Every row belongs to one group in each of 4 separate groupings. Each group adds its own fixed numbers to the row, and there is some noise. The rows also spread widely along 12 directions, which tell nothing about the answers.
Some rows, each with its group in each grouping after it:
[-26 -10 -12  23  -6   2   9  22  20   2   1  11  40  14  20  29  -4  28
   7   5 -31]
W k156 napek k930
[ 16   8   3 -18  10   2 -25 -14  25  -2  20  20  14 -22  21  49  16 -12
  14   9 -13]
U k371 tafe k176
[ 19 -28  15  11  67  23 -16 -11  14   4 -19 -21  14  -5 -18  -8  -6 -36
  13  -9  18]
K k371 tafe k818
[ 23  31  31  -9 -16   4  -1 -19  49 -23  -6  21  22   4 -11  27  45  19
 -21   8 -47]
L k37 beku k930
[ -8  11  23  12  -8  -1  46   3 -14   0  14 -26   9   6  -6 -48   5 -18
  22   7 -38]
W k831 napek k818
[ 33  26   8  15 -25  -1 -11  11  23 -21  23  22  34 -10  18  25  34  25
  -9   4   0]
L k37 beku k856
[ -3   3  -6  42  -7 -12  76  -3  12   9  52  -2   0 -31  26  24 -29  -8
   1 -27  -4]
U k156 tafe k856
[-25 -21 -23 -16   6  13 -38  52   3 -14   0  -5  43  19  22  -9  -1  18
  -8  12 -10]
K k831 tafe k176
[-15 -51 -11  12  39   6 -37  -6   7  25 -10 -15  27  19  -2  15 -10 -22
  40 -11   5]
K k850 beku k856
[ 24  20  24 -17  16   0  -7  33 -17  -7  32  20   6 -10   6 -25  43 -13
   5  15  31]
L k532 beku k856
[-12  35 -16   1 -60  39  -6 -29 -16 -37   4  13  18   2  52   2  15  23
   4  -2  -1]
L k532 tafe k856
[  8 -29 -13 -14  11   1 -52 -41  44  11 -62  52 -10   2   4  28  37  10
   0  10  19]
U k850 napek k856
[-13 -25  33   8  12 -14  49  11   3  20 -14  -8 -56 -19  -2 -24 -23  -7
  24  24  -9]
U k532 beku k818
[-36 -27 -10 -12 -12  23   7 -20  19 -18 -44  24 -14  -7  40 -14  -1   0
   3  18 -22]
U k831 beku k818
[ -1  -7 -11 -20  41  -1  -4  25  23  -1  25   3   7 -33  15  18 -17 -39
   2   2 -19]
L k532 napek k856
[ 19   9  12  10  25  22  10  43 -22 -16  18   6  10 -28  31  -2   1  13
   4  21  43]
W k532 beku k930
[  1  -9   2  28  17 -17  38  21  -2  19  25 -16   0 -12   0   1 -21  -8
   5  -4  10]
U k831 napek k930
[ -6  41  -4  17 -39   8  27 -52  -5  -7  12  19  -2  26   8  38  13  22
 -33 -27  11]
U k850 napek k930
[ 17   6 -18  -5 -66  -9   0 -39  -7  16 -27 -15 -46 -23   8 -35   2  -5
  -3 -20  43]
L k37 napek k176
[-16  12   4 -32  24  51 -61 -13  -6 -37   7  11  13   7  37  56  -3  -8
  10  13 -15]
L k850 beku k818
[-34 -28 -14  -8  28  16 -28   0  22  -3 -21 -49  -5  24 -12  27 -55 -20
 -10 -19 -34]
L k831 beku k818
[ 21  -7  16  -4 -23   9  20 -29  34 -16 -38 -42 -31 -43  -1 -38 -25 -15
  -4  -1 -30]
K k37 beku k818
[-13   4  13 -21  13  48 -42 -73  -4 -18 -52 -40 -12  47 -27 -13   0 -18
 -10 -18 -19]
K k37 beku k818
[ 26  -6 -21   4 -33   1 -39 -20   2   5  -9  43  38  -6  35  -4  62   7
  28   5  49]
W k532 beku k856
[ 51  -6  32   2  18  13  -9  -6  25 -19 -27 -24  -4 -43   1 -21   5   0
  18  30  -4]
U k37 beku k930
[ 17 -15 -15  51  -6  14   7 -25  28  -7 -17  -6  32 -21  17  14 -12  11
   0 -15   8]
K k831 napek k856
[ -4 -15 -15 -12 -19 -44 -25  41  14  31  -1  12   6  41 -29 -21  30   7
 -15 -11  26]
L k532 tafe k818
[-45 -22  -4  14  20   8 -38   1   1  25 -12 -48  -6  43 -20  49 -53  14
  22  -4 -48]
K k37 napek k856
[-14  -3   3  -7   7  21   5 -21  10  -5 -17 -20   2 -13  11   3 -13 -14
  20   5 -39]
W k156 napek k930
[ 44  30  -7  -6 -14 -10 -11  23  31 -22  23  12  24 -33  19  20  11   8
 -31   3   7]
W k532 napek k818
[ 17 -17   0   8   4 -22 -19   2  37  20 -19   0 -11 -10  -7  27 -11   1
   0   3   3]
U k371 napek k818
[ 76  14  31   2 -12 -17 -20   8  41 -17   1  -8  38 -25 -22 -26  54   8
 -15   9   5]
K k831 beku k176

New rows. What belongs after each?
[ 27  27  25   7  -1  -4 -13 -18 -14  13  -5 -29 -33   4 -29  18  -3  12
   3  -8  22]
W k850 napek k856
[ -2 -20  11 -16  10   8 -10  14  -4   0 -26 -41 -29 -15  -6 -36 -24  -9
   1   7   3]
K k831 beku k176
[ 33  35  18 -12 -13  25 -41 -17 -43 -18  28 -32   7   1   6 -21  21 -18
  16  -2  31]
K k37 beku k818
[  9  35  24 -19 -14   5  16   1  -8  -4  41   2 -11 -33  19   7   5 -18
  14   8 -16]
K k371 tafe k818
[ -1 -46 -13  40 -16 -23 -17  18  41  35 -56  22  -3   1   2  22   1  53
  17  16  14]
W k37 napek k856
[-14 -30 -28 -11  10  47 -32 -16  -3 -21 -45  32  21 -11  48 -34  22  -3
  -1   8  37]
K k156 napek k176
[  7   0  -9  18 -22 -32 -15  -2  21  32  23 -25  18  21 -25  28  -2  -3
   4 -25 -13]
L k37 napek k176
[-13 -14 -32  18  -6  27 -28 -15 -11 -11 -17 -11  24  16  26   0 -13  -2
   5 -19  24]
L k850 napek k856
[-27 -11 -14  37  -5  15  -2 -10 -33  21  28  10  33  20  29  10   7  -1
  46  -5  13]
K k37 napek k856
[  8  19   9  18 -21  46  -4 -39  -1 -32 -19 -53   0 -20  21  17 -34  21
  15   2 -25]
W k831 tafe k176
[ 27  38  18 -15 -53  23 -38 -47 -14 -21  -8 -25   8  -5   8 -22  33  10
  30  11 -13]
K k532 tafe k856
[  7  -8  10 -22  18  25 -10 -56  15  -8   2 -32   9 -22   6   5  -7 -53
  29 -12 -35]
K k850 beku k176
[  3 -16  29  -3   6  -4  26   1  11  10 -18  12  11  -8   1 -49  39 -12
  42  32 -25]
U k371 tafe k930
[-19 -29  -5  30  22   0  38  54 -13   4  20 -17  13  -4  17 -33 -24 -11
   8  -5  14]
L k831 beku k856
[ 51   9 -22 -15   2  -2 -30  13  23 -34  25   2  67 -19  23 -24  33 -22
 -24  -5  12]
U k850 napek k176
[-54 -50 -20  27  16  17  -2   6 -16  20 -40   3   3  44  15 -13 -15  14
  24   0  18]
U k371 tafe k856
[ 16   9   2  44   5  -4   4 -28   7  20  35 -19  30  15 -10  58  -4  -4
  19 -30  -1]
W k37 beku k856
[-14 -32  -1  12  -2 -29  -4  32   1  31  -9  38  20  46 -13 -30  51  11
  10  -1  32]
L k850 beku k856
[ -1  31   4 -19 -37  21  11 -12 -12 -26  27 -32  -4 -21  28 -11 -13 -18
   2  -7 -26]
L k37 beku k176
[ 24 -26  -6   2  10  16 -58  -9  26 -14 -16 -30  53 -14  12  -3   9 -12
  35   9 -20]
K k831 beku k856
[-30   4   4  12  10  31   0 -15  17 -23  13  -6  38  28  14  42 -13   4
 -11 -13 -52]
K k156 beku k818
[  8 -16   3   0  44 -17 -21  61  44  -3  13  -7  36   1  -6  19  -9   8
  -5  23 -48]
U k37 napek k856
[ 11  10  38   6  -4  40 -36 -19  -7 -28 -52 -24 -22  18 -10 -14   5  30
   6  22   0]
L k37 beku k818
[-20  -3  -4  50   5  25  11  -4 -10 -13   1 -36  42  47   6   8 -27  20
  -3 -14 -20]
U k371 napek k176
[ 48  22  27 -30  16   7 -11  14 -23 -11  33  11  15 -27   5 -56  61 -32
   4  13  42]
K k37 beku k176
[ 13  16  -2 -24  19 -14   5   8   2  11  35  -3 -18 -26   3  21 -10 -28
  -8  -2   8]
U k532 napek k930
[ 26  13   7 -10   7 -11  16  42  -3 -12  29  20  23  -4   7 -34  35 -11
 -27  -1  33]
W k850 beku k818
[-31 -37  -4  -6  10  -3  26  17  35   4 -26 -34 -18  -5  -7 -14 -44 -14
 -11  -8 -44]
L k831 beku k176
[-12 -42   3  24   7 -16  35  57   4  14 -25   8 -28 -15  12 -42 -18  26
   2  23  35]
U k831 tafe k818
[-10 -23 -11  34   3   0  33  20  17   7  20  28  47 -20  41  20   8   6
  27   9  -5]
W k831 beku k930
[-17 -15  16  19  41   7 -10 -17  25  16  20   2  42  22 -10  58   3  -6
  40  -2 -53]
K k850 tafe k856
[-17  -4  14  38  -1  -3  53  18  -6   6  30  25  28  16  16 -10  22  19
  12  10  -3]
U k831 tafe k176
[ 11  14  24  12 -20  18  -9 -51  17  -7 -16  18 -20  -7   6  42  17  12
   7  -4   8]
L k156 beku k818
[ -6 -11 -13   1 -12 -13  -1  10 -19  19  30 -27   2   5   4 -19 -12 -36
  19 -20  23]
L k532 beku k818
[ 20  -5 -13  43   4  -1  -3  14  23   0   8 -29  40  15  -7  27 -17  27
 -18 -25  11]
W k37 tafe k176
[  7 -18 -29 -35   5   7 -69  20  26 -14 -18  10  29 -20  27  -1  12  -5
  -4  11  -2]
K k156 napek k856
[  4 -20 -20  17 -36 -33 -23  -9   3  34 -22  18  -2  34 -10 -14  28  17
   3  -8  48]
U k532 napek k818
[-25 -22 -30   2  27  12  21 -11  24   3 -15  -2   2 -12  14  10 -29 -27
 -13 -20 -15]
W k831 napek k856
[ -9 -11  -6  56 -17   4  45 -29  20   4  -1  28   7  -4  28  37  -4  26
   0 -13  11]
U k831 beku k856
[-27 -47  11  -5  13 -11 -52  24  30  30 -63 -17  -1  42 -33   8   4  40
  31  32 -36]
W k831 tafe k176
[-20 -46   1  14  38  28  -5 -27  19  11 -22   3  16  -8  21  27  -7 -17
  49   7 -19]
W k156 beku k176
[-20 -31   1 -25  34   0 -20  66   4   2  12 -18  17  -9  21 -16 -19 -21
  34  33 -39]
W k37 beku k818
[ 24 -23   3   6  22 -42 -16  10  42  30  17   9  32  -2 -21  13  28 -19
  22   1 -17]
U k156 napek k856
[ -5  -6  16  19   1 -10  -1   7  11  12  -2  33  29  39  -8  -1  49  30
  17  19  -7]
U k532 tafe k856
[ -6 -10  -5 -34  -3 -23  -6 -12  -5  33  -8  -6 -63 -21  -2  -8 -13 -29
  14  -1  14]
U k850 napek k856
[-21 -37  24 -17  41  -2  10  56   8  19  -8  12 -25 -35  15  -2 -18   1
  32  45 -14]
K k532 beku k930
[ 48  -5  13  28   5 -34  25  25  46  14  20 -10  29 -26 -22  -9  16  -6
   1  -8   3]
L k37 tafe k930
[  6  -9  25 -16   6 -23   2  54  28  -1  -6   0  23  17 -25 -57  42   1
  -2  22 -40]
L k37 beku k856
[ -7 -16 -12  14 -18 -37   2   7  21  39  14  41  31  24  -1  22  43  11
  28  -5   3]
W k850 tafe k856
[ 21   0 -10 -14 -10  -7 -48 -37  32  10  -1  15  17   1   5  50  27  -4
  10  -3   1]
U k37 beku k930
[  3  36 -11 -27 -47   9 -43  30   9 -33   7  11  26   3  32  14  17  31
 -31  12 -15]
L k371 napek k176
[ -6 -23 -17  -7  -7 -17  -5  25  14  16  23  31  31 -10  23   1  27  -8
  10   3  10]
K k831 beku k176
[-38   0 -25   2 -35   3  -6 -32  11  14 -10  21 -17   5  31  64 -18  26
   2   0 -14]
U k831 napek k930
[ 52  27  21   3   1  19 -30   7 -14 -27  42  -8  45 -24  20  -6  30  -5
  24  12  23]
K k850 tafe k818
[ -2 -34   6  16   6  17 -56  -5  20  -4 -47 -17  28  27  -4   7   1  29
  26  15  -9]
K k850 tafe k818
[ -6 -10  17   7 -37  10  -4  17   0 -12 -34   4 -24 -10  24 -12  -7  46
   4  27   7]
K k850 beku k818
[-26 -49 -23   8  24  10   0 -20  49   9 -52  -1  38  28  -5 -13   0 -25
   6 -16 -33]
W k371 tafe k818
[ 10  -1 -20  21  15   9  17  -3  13  -2  15   8  42 -17  21  13   5 -14
   0 -11   9]
W k831 napek k930
[  9  10  -8   6  13 -16  29   6  29   1  38  -6  47  -7  -3   3  11 -32
  -6 -18 -41]
W k831 napek k856
[ 21  15   9 -43  24   1 -15   2  30 -14 -24  16 -27   4 -31 -23  31 -18
 -60 -11  18]
L k37 tafe k818
[ 31  10  -5 -22 -16  -2 -59   1  33 -13  -1  16  15 -24  20  47  22  10
  -1  15   0]
W k831 beku k818
[-21  -9 -30  21 -21 -18  -7 -19  -9  24  19 -51  31  59 -23  -5 -11 -13
   7 -43  -9]
U k831 tafe k856
[ 38 -21  12   4  26 -10   6  -2  31  14 -28  24  -8 -36  -5 -21  26 -19
  11  13  27]
W k532 napek k818
[-43 -16 -36   0 -36  11  28 -14  -7  -1  -2 -10  -9 -13  49 -14 -35 -12
  10  -6 -19]
U k831 napek k176
